The rows of a group lie close to one hidden flat surface of 9 dimensions, which passes through zero. Surfaces can cross.
(in the rows, 128 means zero)
Known rows, each followed by its group:
[127 123 140 143 148 140 121  70 120  94 132 150 155] => D
[162 133 173 157 149 140  82  65  73 100  78 106 187] => Q
[106 113 123 182 112  99 159 131  57 117 168 143 148] => F
[164  95 121 145 162 101 108 125 114  64  93 128 115] => C
[102 118  80 131  99 164 139 109 151 128 141 109 114] => F
[ 84 137 145 123 110 121 102 112 150  72 140  88 187] => Q
[138 141 126 115  98 100  93 139 143 160 110 143 157] => Q
[131 169 131 129 143 161  76 107 136  74 103 143 170] => F
[103 126 165 127 200 170 127 169 203 160 206 100  66] => Q
[138 122 106 155  86 109 136  78  47 152  89 162 135] => Q
[121 166 114 140 136 156 139 144  97  74 128 178 104] => D
[173 138 149 116 125 114 121 134 117  78 131 133 175] => K
[134 134 143 119 129 131 147  69 124 125 130 215  93] => K
[156 135  87  77  53 190 184  87 200 121 192 151 124] => C
[112 128  92 138 123 139 164 114 102  98 122 169  97] => Q
[ 96 132 146 148 109 110  99 147 138  88 119 119 137] => F
[176 126 130 114 124 119 164  91 107 133 125 162 184] => D
[102 193 178 136 111 111 111 164  49 118 127 164 111] => C
[172 132 209 131 116 111 110 104  80 149 193 128 112] => K
[140 145 106 128  98 146 141 147 132 134 148 151 130] => K
[113 140 143 107 178 128 117 105 179 157 138 168 153] => D
[123 135 143 137  99 116 103 121 128 114 129 127 161] => Q
[124 127  89  96 169 115 137 147 130 135  91 103 149] => C
[ 74  96  97 172 119  99 154 116 101  86 116 102 176] => F
[121 111 172 132 144 106 154  92 138 149 147 142 168] => F
[165 152 121 125 115 152 143  71  56  79 100 187 105] => K
[129 140 146 147 154 108 102 155 149 113 130 156 170] => Q
[109 147 130 141 119 145 129 138 167 195 117 167 151] => C
[116 118 124 156  76 126 132 139  93 102 154  89 127] => F
[100  87 153 127 102 107 148  97 169  96 122 106 121] => K
[ 72 156 147 152  92 111 130 152 113 129 188 159 137] => C
[124 106 179 180 126 124 111 112 119 166 137 111 133] => C
[142 139 125 117  98 152 118  57 131 134 102 172 133] => D
[ 99 139 143 142 147 148 116 102 118 152 131 128 129] => C
[124 149  90 136 159 102 110 159 122  47  70 182 178] => K
[150 121 126 113 111 137 151 130 115 155 144 126  71] => F
[ 88 168  80 168  75 187 125 167 155 114 173 130 159] => K
[ 79 163 116 187  83 129  74 182  93  66 150 126 122] => K
[113 118 112 132  93 141 102 147 159  98 118 104  69] => C
[158 101  91 112 112 179 156  80  87 141 123  28 110] => F
[153 142 134  81 193 167 125  72 135 149 108 116 137] => Q
[130 173 117  85 137 120 174 209 122 181 126 151 120] => D
[152 116 136 168  68  93 114 211 135 166 144 152  88] => Q
[ 93 119 158 137 141 116 141  89 101 163 137  89 176] => D
[145 160 108 119 161 134 114 170 167 207 179 191 137] => F
[131 106  79  88 126 114 132 154 154  73 149  92  94] => C
[110  95 110 192 160 106  81 128 119 116 123 126 131] => D
[122 129 119 153 103 130 150 116 105 102 146 139 172] => K
[147 149 125  73 152 142 163 140 112 134  91  97 127] => D
[135 150 144 138 155 131 159 105 109 115 163 201 176] => D

New rows, each followed by its group:
[150 130  86  94 126 183 157  91 133 133  81 121  94] => K
[172  83 163 175 113 109 109 125 134 106 126 131 107] => C
[126 133 113 108  75 104 117 125 133 161 121 130 140] => Q
[127 141 170 145 117 123  66 170 172 154 147 122 120] => Q
[118 129 153 200  71 133 114 127 125 121  75 168 149] => C
[129 141 119 165 120 132 140 140  63 153 133 149 118] => D
[ 92 136 115 149 149 174 103  93 139 170 169 108 139] => F
[133  98 115 153 133  87 124 148 125  80 128 134 143] => C
[143 117 125 134  95 119 116 149 127  85 108 121  97] => C
[147 134 196 152 151 169  80  76 102 150 122 131  60] => C
[ 97 134 103 144 126 160  95 107 146 108 128  89 165] => F
[155 153 153 143  98 137 123 123 109 103 106 190 119] => C
[ 46 106 140 162  99 114 134 109 196  71 145 149 150] => K
[ 79 149  95  97 166 164 114 112 158 151 137 115 100] => C
[156 133 156 123  84 114 111 109 126 100 126 113 189] => Q
[133 177 145  98 114 154 118 153 130 180 111 145  91] => C
[145 120 130 169 165 130  89 131  79  91  43 103 114] => Q
[ 91 131 136 149 117 163 146  52 121 101 146 174 117] => F
[170 130 117 117  68 118 119 109  94 125  82 127 139] => Q
[176 150 132  84 113 161 159  98 121 133 119 144 119] => D
[ 72 108 126 145 125  68 139 158 166  99  99 167 142] => F
[173 136 171 112 151  71 120 136 118 103 135 207 152] => K
[167 102 165 143 116 110 121 133 117 132 150 116 105] => C
[106 131 140 151 117  85  84 188 110 119 140 122 106] => K
[183 129 101 147 112 136 200  88  54 141 122 232 112] => Q
[137 142 116 115 116 159 106 124 164  69 119 159  81] => D
[123 131 118 163  85 149 155 121  86 139 172 108 161] => K
[147 121 115 110 176 111 124 148 105 133  70 110 116] => F
[ 91 176 128 108  78 157 146 114  88 176 102 136 102] => D
[168 123 101 157 168 119 140 138  66 122 106 156 148] => D
[137 155 135 124 176 147  58 145  99 117  98  84 107] => K
[108 125 145 117 136 140 126 122 141 186 175  89 114] => C
[142 136 129 115 142 130 100 121 117  69  81 119 117] => K
[192 137 127  99  57 147 150  92 109 117 121 150 119] => Q
[188 123 134 103  63 108 142 174 125  95 130 122  95] => C
[107 126  91 129 123 147 128 145 198 185  86 131 148] => C
[113 109  54 118 116 135 173 105 152  84  90 114 201] => C
[161  75  85 104 136 105 155 137 175 109 157 100 145] => C
[106 124 107 132 145 101 134 143 133 107 153 145 152] => C
[136 141 135 112 126 136 115 129 183 155 160 179 114] => D
[ 64 170 107 130 125 139 128 125 130 100 177 186 129] => C
[121 147 168 114 156 129 118 117  88 158 162 111 107] => C
[138 137 141 151 139 135  93 122 112 124 100 141 123] => Q
[149 150 115 136 144 150 127 142 120 118 139 114 201] => K
[ 54 153 152 153 179 129  77  82 138 161 154 157 177] => Q
[168 113 116  94 131 101 145 121 148 138  95 129 176] => D
[132 126 149 140 121 165 114  78 118 134 148 116  97] => D
[143 121 101  90  88 122 160  77  97 138 111 114 150] => Q
[158  89  91 114  71 153 168  89 176  81 166 111 133] => C
[133 135 114 142 106 102  84 165 125 129  77 138 122] => Q
[118 115 159 106 138 135 123 125 171 126 154  78 119] => D
[ 83 154 132 137  68 136 133 148 110 126 126 109 129] => C
[ 49 145  99 128 119 101 124 138 162  81 148 155 174] => Q
[ 89 133  77  73 120 157 163 116 161 150 166  73 141] => C
[145 131 112 116  96  99 117 184 145  82  93 118 134] => F
[167 114 200 115 137  70 107 145 130 124 160 118 152] => K
[118 141 147 133 139 119 167 154  97 159 166 132 153] => D
[ 75  97 116 172 158  85 125 178  83 180 141  81  96] => F
[128 128 126 106 159 149 109 148 184 166 126  79 132] => K
